The rows are grouped in 3 ways, from coarse to fine. Each group lies inside one group of the grouping before and may be the whole of it. The rows also spread widely along 13 directions, which tell nothing about the answers.
In the rows, 128 means zero.
Some rows, each with its group in each grouping after it:
[124  98 149 159 106 150 126 157 137 170  98 123 134  98 115 127 115 120
 118 137 127  93 105 114 159 148 121 134 129 124 139 116] : k_605 fif Kabo
[116 121 165 150 109 143 152 104 127  84 114  96 185 201 112 120 101 128
 107 153 123 104 118 104 136  72 149 142 110 151 131 168] : k_443 dalud Lali
[171  69 169 141  83  95 110 127  91 165 129 103 133 115 150 107 114 133
 119 130  67 164 161 161  98 125  57 154 145 155 145  89] : k_605 Rimas mepob
[173 117 169 131 114 107 119 127  82 107 158 118 142 120 144 134 146  66
 173 127 143 137 109 154 105 106 159 129 114 105 123 124] : k_605 fif zuga
[141 164 188 127 138 108 115 118 142 157 133 147 125  80 162 119 178 118
 156 102  86 147 135 149  96 160  76 122 149 114 107 118] : k_307 Mev pelub
[151 133 173 131 123 125 117 129  95 121 145 128 139 120 131 114 139  82
 154 129 144 131 103 149 111 113 155 122 129  93 141 123] : k_605 fusa Mig
[127 105 172 147  73 163 144 180 125 180  83 138 107  77 101 140 116 104
 162 114 142  84  79 100 165 126 143 126 126 121 150  66] : k_605 fif Fefe
[150  97 169  91 132  92 136 143 143 151 150 131 122 113 122 154 134 113
 135 119 127 140 113 127 130  94 115 175 130 141 136  97] : k_443 Lepu san
[123 165 151 141 120 122 103  71  82 113 118 153 142 141 147  82  95 107
 139 139 111 135 136 136  95  88 110 114 149 154 107 126] : k_307 Nop Tozaz
[182 147 159 135 148 133 143 155 139 123 139 118 156 154 174 137 153 114
 127 143 115 145 105 142 130 138 113  83 138  75 153 142] : k_443 dalud Pesut
[125 134 142 116 124 130 125 116 145 143 142 117 158 118  82 118 165 117
 100 119 133 122 119 150 128 127 132 143 143  93 171 105] : k_307 Nop dasok
[181 139 167 136 174 124 134 141 127 120 151 122 144 108 161 152 175  74
 180 131 162 148 102 157 108 120 166 139 113 119 129 130] : k_307 Nop dube
[132 102 137 172 118 122  70 159 148 199 143 132 137  46 137 148 109 100
 143 145 140 110  76 159 132 125 119 137 124 110 124 137] : k_307 Mev fav
[169 151 187 117 139 141 160 152 121 114 100 171 129 188 171 130 118 122
 119 134 128 136 108  87 133  99 115 109 128 113 157 116] : k_605 pazev tam
[136  98 106 110 159 140 141 139 134 155 111 131 123 103 102 115 134 127
  98 141 142 126 127 127 155 151 121 136 157 132 143  75] : k_605 Rimas Vuz
[119 134 177  70 180 129 166  89 110  75 115 103 132 167 115  62 133 136
 118 141  99 123 173 102 118 154 114 144 170 134 107 120] : k_605 pazev fubu
[141  85 125 129  47 116 133 135  86 169  88 142  98  98 110 109 101 134
 118 121  77 124 146 110 138 135  63 131 161 158 129  43] : k_605 Rimas kevok
[124 155 175 144 112 141 116 130 130 166 121 133 137  89 123 113 149 104
 162 107 126 125 103 151 128 127 131 104 137 115 147 101] : k_443 Lepu Dilik
[138 114 144  94 144 110 148 124 123 116 120 136 112 122 123 114 139 121
 126 131 110 121 144 100 140 158 106 155 150 144  90 112] : k_605 pazev pesi
[163  72 142  66 151  89 111 153 114 170 157 124  96  76 132 116 112 118
 116 137 114 148 131 149 120 134  81 152 177 103 149  61] : k_605 fif zuga
[115 121 148 154 152 144 105 138 145 150 142  96 154  59 101 117 171  88
 150 130 154  96 100 160 145 187 168 127 128  77 115 149] : k_605 fif Fefe
[134 135 147 115 124 107 121  96 125 125 142 134 141 123 119 127 137 106
 129 125 119 138 129 142 109  97 117 147 140 138 125 109] : k_307 Nop dube
[144 105 160 162 104 125 128 127 129 157 120 109 150  93 128 138 174 109
 139 112 109 130 136 157 130 158 115 143 117 141 125 113] : k_605 fif zuga
[173 111  94 154  97 122 137 137  90 116  94 158 121 152 162 135 109 112
 122 155 109 121 129  92 154 144  97 115 131 156  87 132] : k_605 pazev fubu
[171  91 200 122 155 106 126 136 103 144 140 118 121 106 167 126 121  99
 173 134 135 157 125 148  99 105 126 171 118 164 121 110] : k_605 pazev pesi
[130 109 157 118 126 104 130 102 130  87 164  76 149 122 121 130 143 101
 151 138 104 119 128 144 111 129 134 134 135 111  89 148] : k_605 pazev pesi
[143 104 114  96 173 133 147 110 149 120 140 101 144 120 106 131 160 122
 114 136 142 147 133 158 133 128 135 132 146 133 147  78] : k_605 pazev tam
[118 129 155 109 135 155 149 117 103  95  99 145 143 179 108  97  77 120
 104 152 153  99 110  83 141  77 151 129 140 127 149 114] : k_605 fif Fefe
[131  86 142 133 175 135 113 143 109 152 126 105 122  59 124  96 120  96
 162 152 155 108 122 143 138 169 151 158 140 140  96 123] : k_605 fif Fefe
[160 122 121 183 116 134  95 143 139 158 145 111 162  92 153 152 134  96
 144 149 130 127  88 172 123 121 126 102 123  99 141 140] : k_307 Nop dasok
[118 133 123 149 130 159 149 112 122 102  96 111 145 130 116 119 113 106
 151 153 136  91 114 105 144 115 156 126 133 161  99 125] : k_307 Nop dube
[127 142 159 175 150 119  97 139 118 136 109 172 137 127 177 102 101 106
 120 159 117 105 114  94 140 166 106 128 125 115  69 211] : k_605 Rimas Vuz
[116 105 105 121 106 114 104 110 146 142 151 101 145 101  94 133 111 118
 108 145 112 112 112 147 128 104 109 133 157 116 134 105] : k_307 Nop dube
[128 134 108  92 132 139 169  88 115  91 109 112 116 122 103 113 154 118
 147 125 110 125 151 121 135 145 122 102 167 149  98  61] : k_605 pazev fubu
[123 123 121 110 117 115 115  96 102 163 128 138 123  79  89  92 146 111
 132 113 126 141 142 162 130 138 115 143 156 151 126  65] : k_443 dalud Pesut
[150 152 212 129 106 117 111 128  77 118 139 128 153 155 142  80 124  96
 141 126 114 126 121 128 106 121 132 126 133  82 152 158] : k_443 Lepu san
[178 142 103 117 217 149 141 116 129 111 121 113 136 123 197 113 127 131
 141 172 115 162 136 154 105 134  94  74 179 139 123  98] : k_307 Mev pelub
[100 169 153 154 187 159 125 113 167 154  99 149 128  68 156 124 149 109
 169 127 137 114 109 137 140 158 129  90 141 138  84 122] : k_605 fif zuga

New rows, each followed by its group in each grouping:
[102 123 180 170 110 130 102 153 135 160 104 138 127  99 143 105  97 117
 132 145 101  81 105  99 147 165 104 135 135 108  90 175] : k_605 fusa Mig
[132 135 122 133 123 119 122  96 123 136 119 146 145 126 111 115 142 121
 104 127 121 132 137 136 127 122 109 145 140 150 129 110] : k_307 Nop Tozaz
[130 108 130  75 147  98 156  95 137  96 153 100 118  90 100 142 181 102
 157 114 111 130 150 139 125 145 126 148 152 138  77  81] : k_605 fif zuga
[147 156 130 128  79 114 144 110 140 127 115 184 129 149 131 170 164 113
 114  98 113 146 116 118 137 101  98 105 123 129 132  85] : k_605 pazev tam
[128 141 130 108 227 149 134 117 154 132 122 127 124  93 151 111 134 116
 149 154 151 134 120 141 135 154 131 103 160 131 103 109] : k_605 pazev fubu
[ 93 122 122 168 154 153 120 107 188 140 114  85 144  69 144 151 107 129
 165 158 103  98 105 143 130 120 109 102 145 165  66 131] : k_307 Mev fav
[139 177 180 111 157 133 115 140 152 153 145 149 123  93 150 122 159 101
 143 115 126 139  92 155 115 139 115  70 165  41 158 101] : k_605 fusa Mig
[167  61 131 159  84 124 117 166 103 157 132  89 131  87 122 139 120  97
 146 145 127 114 103 145 143 146 133 145 121 123 132 110] : k_605 pazev pesi
[126 138 102 151 132 117  96  91 138 120 172 100 164  76 106 141 172  77
 157 132 144 120 106 185 117 129 162 120 127 103 101 140] : k_307 Nop dasok
[153 100 117 113 106 108 114 138 101 137 132 128 107  97 145 120 102 110
 135 145  96 123 126 127 130 142  85 107 169 106 105  97] : k_605 fif Fefe
[117 160 158 178 169 138 106 144 168 162 117 163 140  75 147 140 147  91
 157 137 160  96  81 120 149 154 154 137 106 122  86 179] : k_307 Nop Tozaz
[145 110 151 158 209 135 149 143 174 132 114 119 139 102 172 155 156 116
 153 150 138 128 119 128 144 155 131 153 115 170  75 158] : k_605 fusa Mig
[114  83 130 132 110 133 156 135 154 132 109 100 141 122  83 135 140 134
 100 134 113  96 128 105 162 146 121 159 131 143 117 113] : k_605 Rimas Vuz
[150 106 141 136 129 127 166 143 149 108 135  81 131  83 116 171 183  87
 194 126 124 103 113 129 139 148 158 152 116 143  79 117] : k_307 Nop dasok
[146  80  82 153  81 129 128 123  88 125 107 109 142 114  95 117 126 117
 114 147 116 101 139 121 147 148 123 160 133 169 102 112] : k_307 Mev fav
[145  60 124 154  45 116 102 163  70 173 114 133 113  87  91 112  98  98
 122 137 128  96 109 117 153 139 123 172 129 130 132 100] : k_605 fusa Mig
[105 148 128 139 206 122 116  91 158 104 142 117 154  94 133 120 153  95
 151 151 144 110 127 137 129 154 153 149 132 145  53 182] : k_307 Nop dube
[ 86 147 176 172  92 144 113 107 155 133 130 120 161 111 107 144 124  96
 150 123 134  96  78 136 127  87 155 104 110 105 121 143] : k_605 Rimas Vuz
[113 170 164 165 133 156 125 111 127 122  97 148 138 122 152 113 124 102
 163 135 128 105 104 113 134 136 137  87 127 128  91 147] : k_605 pazev fubu
[ 82 128 165 141  59 142 139 138 143 119 118  93 138  97  53 129 133  99
 151 122 117  40  88  87 160 140 166 144 127  93 102 137] : k_307 Nop Tozaz
[127 142 167 175 129 113  71 149 136 146 157 125 149  84 157 121 133  84
 145 147 119 101  85 150 125 170 128 104 130  45  96 205] : k_605 fusa Mig
[155 137 199  95 147 102 131 145 149 137 141 138 114 133 175 133 124 127
 130 130  84 143 121 116 111 128  68 112 158  86 129 123] : k_605 pazev fubu
[124 141 181 145 139 162 119 146 139 198  85 158 135 115 141  94  92 144
 111 133 131 132 103 129 139 110 100 114 146 136 182  94] : k_443 dalud Lali
[133  84 136 151  92 157 158 134 104 132  89  83 151 135  91 111 117 124
 133 140 122  98 128 113 158 126 145 152 125 176 140 101] : k_443 Lepu san
[178 131 167 128 119  93 129 110  77  99 119 140 135 174 189  87 130 125
 111 140  61 153 175 114 104 165  58 130 151 134  95 159] : k_605 pazev pesi
[121 126 143 148  69 105  91 115 127 132 171 103 179 120  78 123 160  96
 106 120 122 110 102 163 131 135 144 130 119  60 143 165] : k_443 dalud Lali
[138 116 143 107 164 127 146 140 135 113 129 102 116  82 132 125 143 109
 170 144 116 103 125 114 132 165 129 141 153 131  72 122] : k_307 Mev fav
[129 116 154 134 152 120 134 142 142 131 124 146 123 105 131 142 143  99
 143 133 142 110 108 110 145 138 142 161 119 137  86 144] : k_605 fusa Mig
[ 70 137 125 126 158 140  96  84 140 143 124 107 132  54 100  78 112 122
 145 145 113  93 132 145 123 157 117 123 175 137  75 119] : k_307 Mev fav
[134 117 144 137 146 103  89 104 123 155 155 126 140  67 135 123 153  92
 148 123 130 143 127 180 111 140 121 137 133 124 107 119] : k_605 fif zuga
[157 133  66 109 120  88 126  86 127 105 138 169 150 165 124 135 164 138
  51 135  94 150 160 120 130 136  65 142 152 136 108 127] : k_307 Mev pelub
[107 136 140 136  92 145 144  97 103 131  93 146 127 105  76 109 159 100
 149 102 142 106 129 117 146 141 154 145 122 161 110  82] : k_605 pazev fubu
[155 121 160 123  63 116 132 135  89 164  94 199 116 151 125 123 110 122
  91 109 117 136 126  97 136  94  83 148 129 142 169  71] : k_605 fif Kabo
[155 113  94 135 143 141 150 124 114 117 100 124 138 151 151 114  98 134
 114 167 109 128 135 116 150 126 101 106 155 164 111 112] : k_443 dalud Pesut
[115 129 174  82 103 127 131 132 136 173 124 159  93  83  96 131 109 115
 143 105 134 129  94 127 122  74 114 111 162 106 170  19] : k_605 Rimas kevok
[117 141 167 126 141  93  68 104 111 153 165 149 135  78 129 101 116  81
 151 132 141 129 109 157  98 111 133 158 137 110 108 147] : k_307 Nop dube
[137  79 141 130  93 116 124 120 127 171 124 110 133  97 103 137 114 124
 126 126 116 136 128 149 120  83 104 174 136 178 156  62] : k_307 Nop dube
[130 153 175 110 154  91 113 112 155 141 139 168 132 114 141 124 167 124
 109 112 101 136 140 121 115 150  80 162 141 117  98 151] : k_307 Mev fav
[ 80 112 160 115  91 148 135 125  89 144  79 152 104  99  58  75  86 114
 134 125 144  71 117  80 156 122 152 160 145 150 117  77] : k_605 Rimas kevok
[119  60 158 144  86 152 112 164  87 183  87 103 135 108  77  62  69 144
  88 156 123  77 123 101 149 142 118 190 145 142 173 109] : k_307 Mev pelub
[ 97 159 106 162 148 163 117  85 140 117 106 148 166 149 123 112 102 116
 102 155 150 115 103 130 138  92 144  84 136 131 124 135] : k_605 Rimas Vuz
[115 177 158  95 100 134 159  83 108 106 114 152 140 147  75 100 175 109
 128  90 130 127 134 122 131 116 146 121 142 122 142  79] : k_443 dalud Lali
[160 129 157 127 102 115 118 138 122 152 127 158 153 179 147 121  97 138
  71 141 105 146 112 125 128  84  79 116 143 102 184 125] : k_443 dalud Pesut
[145 154 188 128 193 116 104 121 102 108 138 147 141 140 190  81 110 100
 134 158 122 132 132 125 105 149 114 118 145  95  98 188] : k_605 fif Kabo
[149  85 154 132 112 142 174 156 103 129  88 132 110 121 120 146 101 106
 178 138 150 107 106  86 159  90 159 174 107 208 100  89] : k_443 dalud Lali
[114 119 140 117 129 120  87 106  82 135 153  90 134  75 109  60  98  99
 158 149 121 115 124 166 114 145 136 116 170 100 109 122] : k_443 dalud Lali
[167 143 174  97 129 137 153 143 122 113 144 106 142 137 131 124 171 103
 130 117 119 139 116 147 116 139 128  82 156  47 182  85] : k_605 fif Kabo
[140  67 163 123  97 111 138 177 117 181 111 125  85  47 102 132 144 105
 162 112 116 103 122 111 155 177 114 190 134 149 100  81] : k_605 fusa Mig
[168 108 185 179  53 136 145 152 113 191  60 172 140 146 143 135 144 147
  96 100  92 141 142 103 134 119  65 177 102 197 169  91] : k_307 Mev fav
[143 107 193 138  69  99 134 159 140 156 129 148 111  97 128 171 142  99
 158 104 107 115  97 108 132 112 112 149 110 118 111 107] : k_605 Rimas kevok
[145 112 118 110 214 129 122 108 132 109 154  99 140 106 148 118 121 102
 147 166 156 142 116 162 117 123 149 119 150 131 106 123] : k_605 pazev pesi
[123 113 172 130 139 130 120 127 122 164 117 134 143 104  95 101 136 111
 121 124 152 120 122 131 128 119 146 192 122 150 153 111] : k_307 Nop dube
[153 164 152 110 213 141 147 126 137 113 111 151 149 159 150  93 157 123
  98 146 140 135 140 111 131 159 126 137 151 115 137 147] : k_307 Nop dube
[147 119 110 108 128  93  98 135 133 137 164 150 118 104 137 145 119 100
 115 143 122 133  99 142 128 119 101 111 158  76 119 117] : k_605 fusa Mig
[133  96 121 107  91  87 131 138 145 133 154 129 118  87  85 170 152  92
 139 120 126 102 106 112 146 121 131 179 127 125  94 108] : k_307 Nop dube
[ 82 158 156 138 159 157 119  84 146 144  96 137 151 116 106  77 134 135
 108 126 128 115 138 135 134 146 122 121 145 142 128 120] : k_605 pazev tam
[147 129 108 140 104 123 126 137 120 146 114 166 118  89 121 147 153 101
 144 123 136 114 106 115 145 138 124 138 128 140 101 102] : k_307 Mev pelub
[190 101 215 127 139 118 135 135 114 135 150  79 146 130 178 129 145 112
 164 126 102 179 134 182  80 103 105 126 129 126 170  93] : k_605 pazev tam
[153 153 137 144 142 107 124  99 132 121 130 162 167 158 140 127 174 116
  92 125 119 148 146 136 119 131 107 155 118 136 126 157] : k_307 Nop dasok
[152 143 104 168 180 133 114 111 122 122 117 168 166 145 155 122 147 104
 100 155 164 141 120 139 139 141 143 117 115 133 113 163] : k_605 Rimas kevok
[140 111 147 139 107 131  99 126 104 178 121 136 119  83 133 110 102 110
 146 131 125 140 111 158 118 112 105 114 147 132 150  73] : k_605 pazev fubu
[133 123 116 107 165 110 135 111 152 124 132 139 129 120 132 131 141 128
 105 141 112 135 138 127 135 140  98 122 157 124 101 110] : k_605 Rimas kevok
